There are 9 hidden switches. A switch that is on adds its own fixed numbers to the row, and there is some noise. The rows also spread widely along 11 directions, which tell nothing about the answers.
Known rows, each followed by its switches (1 for on, 0 for off):
[  1  -4 -17  -8  -2   5  -1  14   1   9 -11   4  20 -22  -3   1   7   3
  -5 -10   5   2   2  11 -10  -9  -3 -10   3   2  14  13]
0 1 1 1 1 0 1 1 1
[  9  -1 -19   3   7 -14 -13  12 -11   1   9  11   4  -7   6   7   0   0
  -3   0   3 -18  -8   3  -7   0 -19 -10   0  -9 -11  -3]
0 1 1 1 0 1 0 1 0
[ 10  -2 -14   4  15 -14  -5  10  -7   5  18  26  16 -10 -20   0  13  -3
  -3 -10  -3   0   3   9  -2  -1  12 -13  11   2   7   8]
0 0 0 1 1 0 0 1 0
[  6 -16  17 -10 -22  13   2   0 -11  -6 -21 -28  -3  11  19 -14   3   1
 -10  -1   4   5   3  -7  -4  -4  -5   5  -5  10  -3  -8]
1 0 0 0 0 1 0 0 0
[ -6   2  -6  -7  -6   6   6   1  -1   5  -2  -8  -4 -10  -2  10  -2  -1
  10   3   5   1   4   2  -3   9 -11 -15   2  -7  -5   5]
0 0 0 1 0 0 1 0 1
[  2   3  -6  -4  -8  -1  -3   7 -24   1  -4  10  -1 -11 -13  -8  11  -4
  -7   1   6 -12   8   3  -8 -14 -11  -1   4  16   6   6]
1 1 1 0 0 1 0 1 0
[  1   6  -3   3  -2  -1  -3   1 -12   8  12 -12  -2   7 -16   1  12  -7
   0   7   5  -4  11  -4 -10  -4 -15  -9   9   7  -2  -6]
0 1 1 0 0 1 0 0 0
[ 14   1  -3   8 -12  -4  -9   3 -11   9  -3   8  -7   0   2 -11   0   7
  -3   1 -11   7  15   2  -1   7   3 -14  -4   6  -6   4]
1 0 0 1 0 0 0 1 1
[  3  -2  -6   7  -1  -2  -1  -7 -13   7   2  -3  -4   1   0  -4   8   8
   8   3   3   0   9   1  -4  -1  -8 -12  11   6  -5  -1]
0 0 1 1 0 1 0 1 0
[ 17   5 -11   0   5 -14   7  20   2   2  -1   8   6  -8  -3  -2  -5  -5
  -8  14 -14  -4  11  14  -8   5  -2  -8   3 -13  -4   3]
0 1 0 1 1 1 0 0 0
[ 0  8  3 -5  4  0 -4  4 -7 -5 -4  4  4 -2 -6 -4  3 -3 -4  9  5 -2  5 -1
 -2 -3 -5  0  7  1  4  9]
0 1 1 0 0 0 0 0 0
[  2   5   5 -10   9   3  -1   2   2  -6  -4 -13   3  12   4  -4  -4   2
   8  12   5  12   9   1  -6   8  -9  -6  14 -18 -10   3]
1 1 0 1 0 0 1 0 0
[ -1  12 -14  11   0  -4  -2  -2  -6  17  -4  10   0 -18  -5  -6   4  12
   6   6  -3   6  21   7  -8  -2  -8 -19   5   3   3  11]
0 1 0 1 1 1 0 1 1
[  4   3  -3 -11   1   1   7  12 -13  -1  -4  -8   6 -10 -12   5  11 -11
 -11   6   5 -10   2   0 -16 -10 -12   2   3   6   6  -3]
0 0 1 1 1 0 0 1 1
[  0   2 -17   3  -1  -8   5  10  -8   7  -6  18  -3 -30   3   6  -6  10
   6   5   0 -18   4  13   8   4 -10 -14  10   5  -5   7]
0 0 0 1 0 1 0 0 0
[ 12 -14  -1  -4   2 -10  11   0  -3  -3  10  -2   4   4   4  -3   7  -8
  -4  -3  -5   7  -1   8 -13   2   7  -8  -5 -21  -4  -7]
0 0 0 1 1 1 0 0 1
[ -4  -6 -19   6   0  -3  10  -6 -10  13  -4   8   1 -22   4  -5  12  12
   8  -6   4   1   9  12  -8  -8  -3 -15   4  -1  10   3]
0 0 1 0 1 1 1 1 0
[  6  -3   4 -12   2   3  16  11  -2  -6 -10  -7   8  -6  -5  -6   6  -4
  -7   6   2   2   9   8  -6  -3   4   1  12  -1   5   0]
1 0 0 0 1 0 0 0 0
[ 12  -9 -15   3  -6 -11   6   1 -19   9  16  13  -1  -4 -11  -4  12  -2
   7  -7  -3  -3   7  13 -12   0  -1 -23   5  -2  -9   0]
1 1 0 1 1 1 0 1 1
[  7   3  -3   2  28 -12  14   0   7   0  12 -17   6  14  -7   1   5   6
  18  19   4   4  17   8  -6   7  -9 -12  37 -16 -11 -11]
0 1 0 1 0 0 1 0 0
[  8   2 -31  11  15 -14  -5  21  10  21  15   4  18 -13 -15   8   8   2
  -4  -4  -2  -6  11  14  -8  -2  -7 -18  15  -5   4  -5]
0 1 1 1 0 1 1 0 0
[ 13   8  -8  10  15 -20  10   4  -9   6   5   0  -5  -4  -5 -10  11   5
  -4  15  -7   1  22   8 -19  -7  -7  -5   8  -7   1 -16]
1 0 0 1 1 1 0 1 1
[ 18 -15  -7   8 -12 -12 -14   6 -25   7  -2  17   7  -6   9 -16  12   5
 -17  -6  -8  -8  -1   7  -3 -11   5  -2  -9  18   7  -2]
0 1 1 1 1 1 1 0 0
[  2  11  -8  18  -9  -4 -18  -5 -15  16  -9   9 -12 -10  11 -10   0  19
   1   4  -3   4  18  -4  -2   0 -13 -14  -5  11  -4   1]
1 0 0 1 0 1 0 1 1
[  0   9  -4   2 -12   4  -2   0  -8  13   0 -14 -10   2  -7   0   6   0
  -1   8   0   7  17  -2 -13   3 -14 -10  -4   0  -3  -8]
1 0 1 1 0 0 1 0 1
[  5  -7 -17  -9  -4   1  17  15  -5  12   2 -15   9 -15 -16   9  10  -5
   2  -3   2  -8   7  11 -11  -4 -11 -16  13   7   1  -5]
0 0 0 1 1 1 1 1 1
[  4 -15  -5   2  -3  -2 -18  -9 -14   4   4   7  10   0  18  -4   6  12
   8  -8   6   2  -9   0   1  -1  -5 -17   5   2 -10   2]
0 1 1 1 1 1 0 0 1

New rows, each followed by its switches (1 for on, 0 for off):
[  4  13  -4  10  11 -14 -10  -6 -19   3  19  27  -5   2 -22  -7  10  -2
   7   6  -1  -1  12   1  -3   3  -1 -12   9   2  -2  12]
0 1 0 1 0 0 0 1 0
[ 16  -6 -12   4 -29  -4 -15  14 -29  10  -9  18  -2 -12  -1 -11   5  -3
 -19  -8 -10 -16   1   5  -3  -8  -4  -3 -19  26   5   8]
0 1 1 1 0 1 1 1 0
[  8 -10 -10  -2  -5  -3  15   4   2   7   4  -7   2  -4   1   3  -3   5
  17   3  -3  -1   8  15   0  11  -3 -25  18 -10 -16   3]
0 1 0 1 0 1 0 0 1
[  4  -8  -9  -1  -9   4  -8  11  -6   9 -11  -1   9 -15  10   2   2   7
  -8  -6   2  -6  -3   1   1   0  -7  -8  -3  12   2  -1]
0 0 0 1 1 0 1 0 0
[ 20  -9   8  -4 -22   1 -10   3 -21  -2   0   4   0  18  -1 -13   0  -6
  -6   2 -10   3   2   2   2   7   7  -6  -2   9 -11  10]
0 1 1 1 0 1 0 0 0
[  4  -5  -7   5   5   0  -2   2   0   9   9 -11  11   5 -10  -1  13   2
   4  -7   6   3   9   0  -8  -2  -6 -13  15   5   0  -3]
0 1 0 1 0 0 0 1 0
[  9   6  -6   0  -2  -1   4  13   4  10  -4  -6   5  -6  -5  -2  -4   1
  -4  10 -11   8  17   5  -2   5   2 -14   8   0   0   2]
0 0 0 0 1 1 0 0 1
[  1  -9   3  -7  -1   5  -8   5  -7  -2   0 -12  11   4   0  -2  11  -5
 -10  -7   8  -1  -4  -5  -4  -8  -5   2   3   7   6  -4]
0 0 1 0 0 1 0 0 0
[ -3 -11 -13  -6  -5   1   9   1 -12   4  21  -3   0  -4 -15  14  11 -10
  14 -10  11 -12  -7   5  -1   4  -9 -20  13  -2 -10  -2]
0 0 1 0 0 1 0 0 0
[  2 -17  -8   2  -8  -4   8   1  -7   7  -4  -3   2 -15  10  -7  15   3
 -10 -12   1  -4   2   9 -12 -14   2   0 -11   0  16  -9]
0 0 1 0 0 1 1 0 1
[  7   1 -10   9   5 -12   5   7   2   8  -4 -13   0  -9  10  -3   6   5
  -9  10  -1  -8  13   5 -15 -10 -15  -2   0  -6   5 -17]
0 1 1 0 0 1 0 0 1
[  9 -12 -14  -4  -1  -4   5   5 -10   7   7  12  10  -6  -4   1   3   3
   9  -4  -2   2   0  16   4   7   7 -21  15  -2  -6   8]
0 0 1 1 1 1 1 0 0
[ -1  -2   3   4  -4  -3   3 -15 -14  -1  10   6  -9   5  -3  -9  13  -4
   5   0   4   4   7   1 -10  -2   0  -6  -5  -8   2   2]
0 1 1 0 0 0 0 0 0
[ 9 -4 -6 -7  2 -1 -7  7 -7 -1  2 -2 12  7 -5 -4  6 -3 -2 -3  2  4  1  4
 -8 -2 -4 -7  7 -4 -1  7]
0 1 1 1 0 1 1 1 0
[-12   7  -9  -2  18  -3   0  -1   6  -3  -2  11   2 -16   3   2   3   5
   5  -4  13   5   4   3 -11  -2  -8  -7   1 -24   7   7]
1 0 0 0 0 0 0 1 0
[ 15  -6  -2  -1   2 -10  10   0 -15   1   1  -1  -2   2   2 -10   7   2
  -1   8  -9   3  10   8 -10  -1   2  -8   5  -3  -1  -5]
0 0 0 1 1 1 1 1 1
[  2  14  12   2 -21   4  -3  -7 -32   1 -14  -3 -23   2   0 -10  -2   1
  -1  24  -3  -7  14  -8  -1   1 -18   2  -3  21  -8   2]
0 0 1 1 0 1 0 0 0
[ -2   1 -23   2  -8   5  -8  16  -1  22  -5  -2  10 -25  -7  10  -1  10
   2  -4   3  -8   7   6   8   0 -11 -20  15  20   3   4]
0 0 1 0 0 1 1 0 1
[ 10 -10 -23   4   7 -13   3   5  -5  11  27   5  10  -2 -14   2  19  -7
   1 -14   1   1   4  12 -21  -6  -1 -23   5 -15  -1  -8]
1 1 1 0 1 1 0 1 1
[ 14 -14   2  10  -5  -4  10 -11  -6   6  -8   8   3   0  12 -22  10  14
   1  -1 -10  18  15  12  -1   0  24  -8   5   1   7   5]
0 0 1 1 1 0 0 0 0
[ 10   7  -3   7  11 -11  -4  -1 -18   4   9   5   1   6 -12  -9   8   6
   7  14  -3  -2  16   1  -2  -2  -7 -13  24  12  -5   0]
0 1 0 0 1 1 0 1 0
[  0  -4 -15  -1  -6   0   6   0 -15   9   7   8  -2 -15  -9   8  10  -4
   7  -6   6  -8   0   6  -9   1  -8 -17   1   2  -4   4]
0 0 1 1 1 0 0 1 0
[  5  -3  -4   4  -5   1  -1   5  -4   6 -14 -12   5  -7  13 -11   7   7
 -12   4   3   1  12   2 -14 -13 -11   0  -3   1   6 -10]
1 1 1 0 1 1 0 0 0
[ -7  -2 -13   4   4   0   3  -5 -10   6 -13   3  -2 -22  13  -3   7  18
   9  -1  14  -5   8   6  -6  -9 -16  -8  11   1   2   0]
1 0 1 1 0 1 0 1 0
[ -1   3 -20   6  -7 -10  -4   4 -21  13  -4  28  -4 -32   1  -3   3  12
   4   1   0 -13   7  14  -1  -5 -12 -17   1  10   0   7]
1 1 0 1 1 1 1 0 1
[  6  -8  -3   5  -6   7 -21   1  -2  12   8 -16  13   9   4   3  10   4
  -4  -8   3  10  -1 -11  -5   1  -6 -15   1   9  -5  -9]
0 0 1 1 1 0 0 0 1
[  2 -10   5 -15   6   0   5  -5 -17 -11   1  -9   5   7  -1  -5  14  -5
   1  -1   9   1  -5   1 -11  -9  -5   2   9  -4   3  -3]
0 0 1 1 0 1 1 1 1
[  1  -5  -2   1  -5   5   3  -1   1  10   5 -18   4   3  -6   1  12  -1
   1  -3   3   8   9  -1  -8   1  -2 -11   5   2   1  -6]
0 0 1 1 0 0 0 0 1
[  2   3  -9  -5  12  -4 -14   5  -8   1   7  12  15  -9  -7   2  10  -4
  -7  -6   4   3  -3   0 -11  -8  -4  -6   1  -6   7   6]
0 0 1 1 1 1 0 1 1
[ 12   0  -6   3 -12  -7   1   8 -15   5  -2  14  -3  -8  -8 -10   2  -2
  -6   5  -9  -8  11  10   1  -1   3  -7   2  10   1   9]
0 1 1 0 0 1 0 0 0
[ 16   0  -3   2  -6  -2  -2   7  -7   4 -10   1   1   0   2 -10  -1   8
  -3   6  -8   8  14   6  -1   4   4  -9   8   5  -5   4]
1 0 1 1 0 0 0 1 1
[  6   1 -11   3 -21   7 -25  20 -14  20  -1   6  14 -15 -15   1   4   0
 -12  -8  -3  -9   4  -3   9  -3  -8 -18   5  40   2  11]
0 1 0 0 1 1 0 0 1
[  7  17  -8   3  -8  -6   1   8 -11   8  -3  20  -9 -13 -16  -5  -5  -3
  -2  10 -14   3  19   8  -3   7   2 -12  -3   1   0  17]
0 0 0 1 0 1 0 1 1
[  6   7 -19  -1   4  -9   7  18   0   6   6  21   5 -20 -16   5   2  -8
  -8   0  -6  -2   8  16  -9   3   5 -12  -2 -14   5   7]
1 0 1 0 1 0 0 0 0
[  9  -1 -15   1  -6  -7   6   8  -9   9   3  11   0 -16  -3   3   1   0
   2   4  -7  -5   6  13  -4   4   0 -16   3  -3  -6   3]
0 0 1 1 1 1 0 0 1
[ -1   0   1  -8 -11  10   0   6   0   4 -14   1   6 -11  -2  -3  -1   2
  -3  -2  -2  10   8   4   2   4   5  -7  -1   4   8  15]
0 0 0 1 0 0 1 0 1
[ 10  -9   5 -18 -15   9   8  10  -9  -9 -17  -8   5   1   4  -6  -1  -9
 -10  -1  -2   1  -2   4  -7  -1   2   4  -4  -1   1   9]
0 0 1 1 0 1 0 1 0
[ -2   4  -2   5 -10   5  -9  -6 -17   9   6  -7  -6   3  -9   1  14  -4
  -2  -2   8  -2   6 -10 -11  -3 -13  -7  -6  11   1  -3]
0 0 1 1 0 0 0 1 0
[ 16   0 -14   3 -15  -5 -10  19 -10  12  -2  24   6 -17  -6  -2  -2   0
 -12  -3 -13   0   6  11   1   6   9 -15  -7   8  -2  10]
1 0 1 1 1 0 0 0 1
[  6  -6 -10  -9  -5  -1   1   9 -15   1   0   8   2 -13  -4   1   1   0
   3  -4   1  -5  -1   7  -1   1  -5 -16   7   4  -7   6]
1 0 0 0 1 1 0 1 1
[  5 -11   1 -10 -16   9  23   4  -9  -1 -21 -21  -3  -6   6  -8   7  -1
  -3   1   5   0  11   9 -16  -8  -7   1   2   0   2  -4]
1 0 1 1 0 1 0 1 0
[  8 -19 -14  -5  -1 -10  19   4 -15   0  13  14   5 -12 -11  -6  23 -13
  -9 -19   2  -4  -1  17 -21 -14  11  -6  -6 -11  12  -2]
1 0 1 0 1 1 0 1 0
[ 21 -21   2  -4  -7 -11  -2   7 -22  -3   9   9   8   3   0  -8  10  -5
 -11  -6  -8  -7  -7   6   1  -3  11  -4   2  13  -4  -5]
0 0 0 1 1 1 0 0 1
[-18  12   0  -4  11   4  20 -18  -6  -3 -16  -9 -12 -14   7  -7   9   9
  14  12  18   8  18   4 -21 -11 -18   0   7 -21   7   1]
1 0 1 1 0 1 0 1 0
[  5  -9  -2  -2  -9   4 -22  10 -15   7 -11  -2  21  -6   5 -10  16   1
 -23 -11   6  -4  -4  -4  -8 -20  -8   6  -6  24  17  -1]
0 1 1 1 1 1 1 0 0
[ 10  17   7   1  -5  -7   1   5 -20  -1   0   1 -14   4 -12  -4   1 -10
 -10  25 -10  -7  14  -5  -8   4 -11   1  -5   8  -6  -5]
0 0 0 1 1 0 0 0 0
[  5   7  -1  -4 -17   1   9   2 -16   5  -2   1 -14  -8  -6   0  -5  -4
   3  13  -9  -2  11   4  -2   9  -5 -15  -3   3  -9   5]
0 0 0 0 1 1 0 0 1
[ -1   6  -9  12  -9   4 -10   0 -12  17 -14 -11  -2 -15   7  -1  10  13
  -8   6   4  -5  13  -9 -10 -11 -21  -6  -3  23   6  -9]
0 0 1 1 1 0 0 1 1
[  7  -2   8   2  -7   2 -15  -5 -13   2   3 -11  -1  19   2  -8   6  -1
  -2  -2   0  10   4 -12  -6   3  -6  -6  -3   5  -7  -1]
0 0 0 1 0 1 0 1 0
[ 11  -1 -10   0  -1 -10   7  11  -7   7   8  14   8 -11 -16  -3   7  -6
  -3   1  -9  -1  10  15  -7  -1   5 -14   6   0   2   8]
0 1 0 1 1 1 0 0 1
[ -6   8   4  -1  -2   5 -13 -12 -20   6   6 -10  -2   6  -9  -2  16   0
   3   9  10   3   6 -11 -12  -6 -19  -6   5  11   0  -4]
0 1 1 1 1 0 1 0 1
[ 12   4  -7   5 -11  -8   4   3 -16  10   5   9  -8  -5  -7  -3  -1   1
   6  13 -12  -3  14  10  -3   7  -4 -20   4   4 -12   5]
0 1 0 1 1 1 0 0 1
[-19  13  -2  -2  -4  12   4 -12  -7  11  -7 -12  -5  -9  -7  -5  10   4
  10   5  14  12  20  -1 -16  -8 -20 -12   4  -2   8   4]
1 1 0 0 1 1 1 0 0
[ 12   1   3  -1  -6  -5  -4  11 -18   0   3  -5  -2   5 -11  -4   8  -9
 -15   9  -4 -12   5  -3  -3  -6  -6   4   3  17   1  -8]
0 0 1 0 0 1 0 0 0
[  3 -16  -3 -16 -11   4  31   0 -13   1   2 -12   8  -6 -18  -5  24 -16
  -2  -8   5  -1   7  15 -25 -17   2  -3   5  -2  12   0]
0 1 1 1 1 1 0 1 1
[  8   5 -10   0  -6   0  -6  13 -10   7  -9   8   4 -14  -1   0  -3   3
  -8   7  -5  -5   5   3   4   3  -3  -8   1  11   1   6]
0 0 1 0 1 0 1 0 0
[  9   3 -24  14   1 -14   2   5 -10  19  15  10  -6 -16  -6   8   3   6
   8   8  -7 -10  10  11  -4   6  -9 -25   8  -1 -12  -7]
0 0 1 1 1 1 0 0 1
[ 10  -5 -16   2 -15   7   9  22   6  19 -14 -19   9 -19   1   7  -1   6
  -8   3  -5  -7  13   7  -2   0  -6 -15   8  17   1  -7]
0 0 1 0 1 0 0 0 1
[ 16   5  -8  -6   4  -9  17  20  -7  -1   1  -3   4  -3 -21  -2   7 -13
 -12  11  -8  -9  13  12 -12  -4   0   1  11   0   4  -2]
0 0 1 1 0 1 0 1 0
[  9  -3  -9   2  10 -13 -10  11  -7   4  28   1  12   7 -20   5  19 -18
 -15  -9   2  -6  -3  -1 -15  -6  -2  -2  -3  -7   4 -13]
0 0 1 1 0 1 0 0 0
[  8 -13 -22   6  -9  -4  -7  12   1  19   1   3   9 -17  10   5  -1   9
  -3 -12  -6  -3   0   9   3   5  -1 -24  -3   4  -3  -2]
0 0 0 0 1 1 1 0 1
[  7   4  -9   5  12  -9  -8   5  -1   4  14  10   9   3 -14  -1  11  -4
  -4  -5  -1   7   7   2  -9   0   5  -8   4  -8   5   3]
0 0 1 1 0 0 0 1 0
[ 21   0 -11   8   5 -18  -1   0 -15   5   7  15  -4   4   2 -12   1   8
   3  11 -17   7  12  10  -2   6   9 -16   7  -6  -7   0]
0 0 1 0 1 1 1 1 1
[  9   1  -4  -1   1  -5  -1   0 -17   5  15  -5   0  16 -19  -4   9  -3
  11   6   0   0  11   2  -4   4  -8 -17  21   8 -11   1]
0 1 0 1 0 1 1 1 0
[  7  -9 -11  -4   0  -5  25   1  -4   5   9 -10   0  -4  -5   6   8  -4
  11   6  -1  -1   7  15 -12   3  -2 -17  14 -13 -10  -8]
0 0 1 1 1 1 0 0 1
[ 18  -8 -20  12 -17  -5   7  -1 -15  23   4   8  -4  -4  -5  -9   2  16
  20   2 -12   7  23  20   1  10   5 -38  21  10 -19   8]
1 1 1 1 1 1 0 1 1
[  8   8  -7   2  12  -7 -11  -8 -14   3   7   0  -3  11   4  -3   0  13
  17  16   2   8   9   1  -7   9 -14 -20  20 -10 -19  -1]
1 1 1 1 1 0 1 1 1
[ 11   7 -16   9   6 -18   4   4  -8  10  13  21  -1  -9 -11  -6   7  -1
   0   7 -10   4  17  16 -16   0   2 -17   0 -19  -1   2]
1 1 1 1 1 1 0 0 1
[  0  -1 -16   0   3  -6  25   7  -8  14   2 -19  -1 -16 -15   5  19  -3
   0   5   4 -10  17   9 -22 -13 -17  -9  10   6   8 -18]
0 0 0 1 1 1 1 1 1
[ -6 -15 -12   4  12  -5  16  -7  -2  12   9 -20   7 -11   3   3  24   7
   6  -7  13  -3   5   6 -18 -14 -12 -10  12  -3   8 -22]
0 0 0 1 1 1 1 0 1
[ 11  15 -15   8  -7  -8 -13  21  -6  12  -2  11  -4 -12  -5   4 -10   0
 -11  12 -12 -11  10   2   4   7 -10 -11  -3   6  -6   3]
0 0 1 0 0 1 0 0 0
[  5  -7  -1   5  -5  -3  -6   3 -15   6   0   1   8  -3  -8 -11  20  -2
 -13  -5   3  -5   7   2  -8 -16  -2   3   2  18  13  -2]
0 1 1 1 0 1 0 0 0
[ -7   5  -7   2  -5   8   0  -4   3  15   8  -6   5  -4 -15   3   8   1
  12  -3   4  13  15   1  -6   5  -4 -25   9   0   0   9]
0 1 0 0 1 0 0 0 1
[  3   7  -2  -8  -7  -1   8  -3 -22  -2   8   7 -11   0 -12   4   0  -9
  11  15  -1  -4   3   4  -4  10  -9 -15   7  -4 -16   6]
0 0 1 1 1 1 0 0 0
[  0  10  14  -2  -5   5 -11  -6 -11  -3   0  -6  -8  11  -4  -6   1  -2
   0  10   0   9   8 -13   1   6  -4  -4   1   6  -4   4]
0 0 0 0 0 0 0 0 1
[  7   8 -12  16 -15   3 -14   4   5  25  -3  -7   4  -1  -1  -8   1   7
  -7  -2 -12  19  24  -2 -11   3  -2 -23  -9   5   2   5]
0 1 0 0 1 1 0 1 1
[ -2   0 -12  16 -12  -1 -11  -5 -16  20   5  -5  -7  -9   2   1  12  10
   5   0   8  -8  10  -6  -8  -3 -24 -19  -1  17  -8 -12]
1 1 0 1 1 0 0 0 0
[  8  19 -15  -3  -5  -7   7  12 -21   8  13  33  -5 -18 -41   5   3 -12
   4  11 -11  -5  15  13  -1   8   5 -19  10   9  -2  23]
0 0 1 1 1 0 0 1 1
[ 10   0   4  -9  -7  -1  10  10 -14  -7 -10   3  -4  -4  -7  -8   4  -8
  -9   5  -2  -3   8   6  -8  -1  -1   2  -1   2   1   4]
1 0 0 1 0 0 0 1 0
[ 13  -8  -2   5 -11  -2   4  -5 -10   5  -2   3  -4   6   7 -13   2   9
   8   5  -5  11  14   9  -1   7   6 -18   7  -2 -11   4]
1 1 1 0 1 0 0 0 0
[  4   8   3   3 -24  10  -9  -1 -17  14 -12 -18  -9   6   0  -9   5   0
 -10  11  -6   8  17  -8 -10  -1 -13  -4 -12  17   1  -5]
0 0 1 1 1 1 1 0 0
[-5  6  4 -4  1  4 -9 -7 -7 -1 -4 -1  1  1  3 -5  1  5  7  7  7  7  5 -3
 -2 -1 -9 -8  9 -4 -2 10]
0 1 1 0 0 1 0 0 1
[ 15   5 -11  -1   8 -11  11   9  -7   3   2   9   6  -1 -13 -10   7  -2
  -1   9  -7   6  19  17 -16  -3   3 -10  14 -11   0   4]
1 1 1 1 1 1 0 1 0
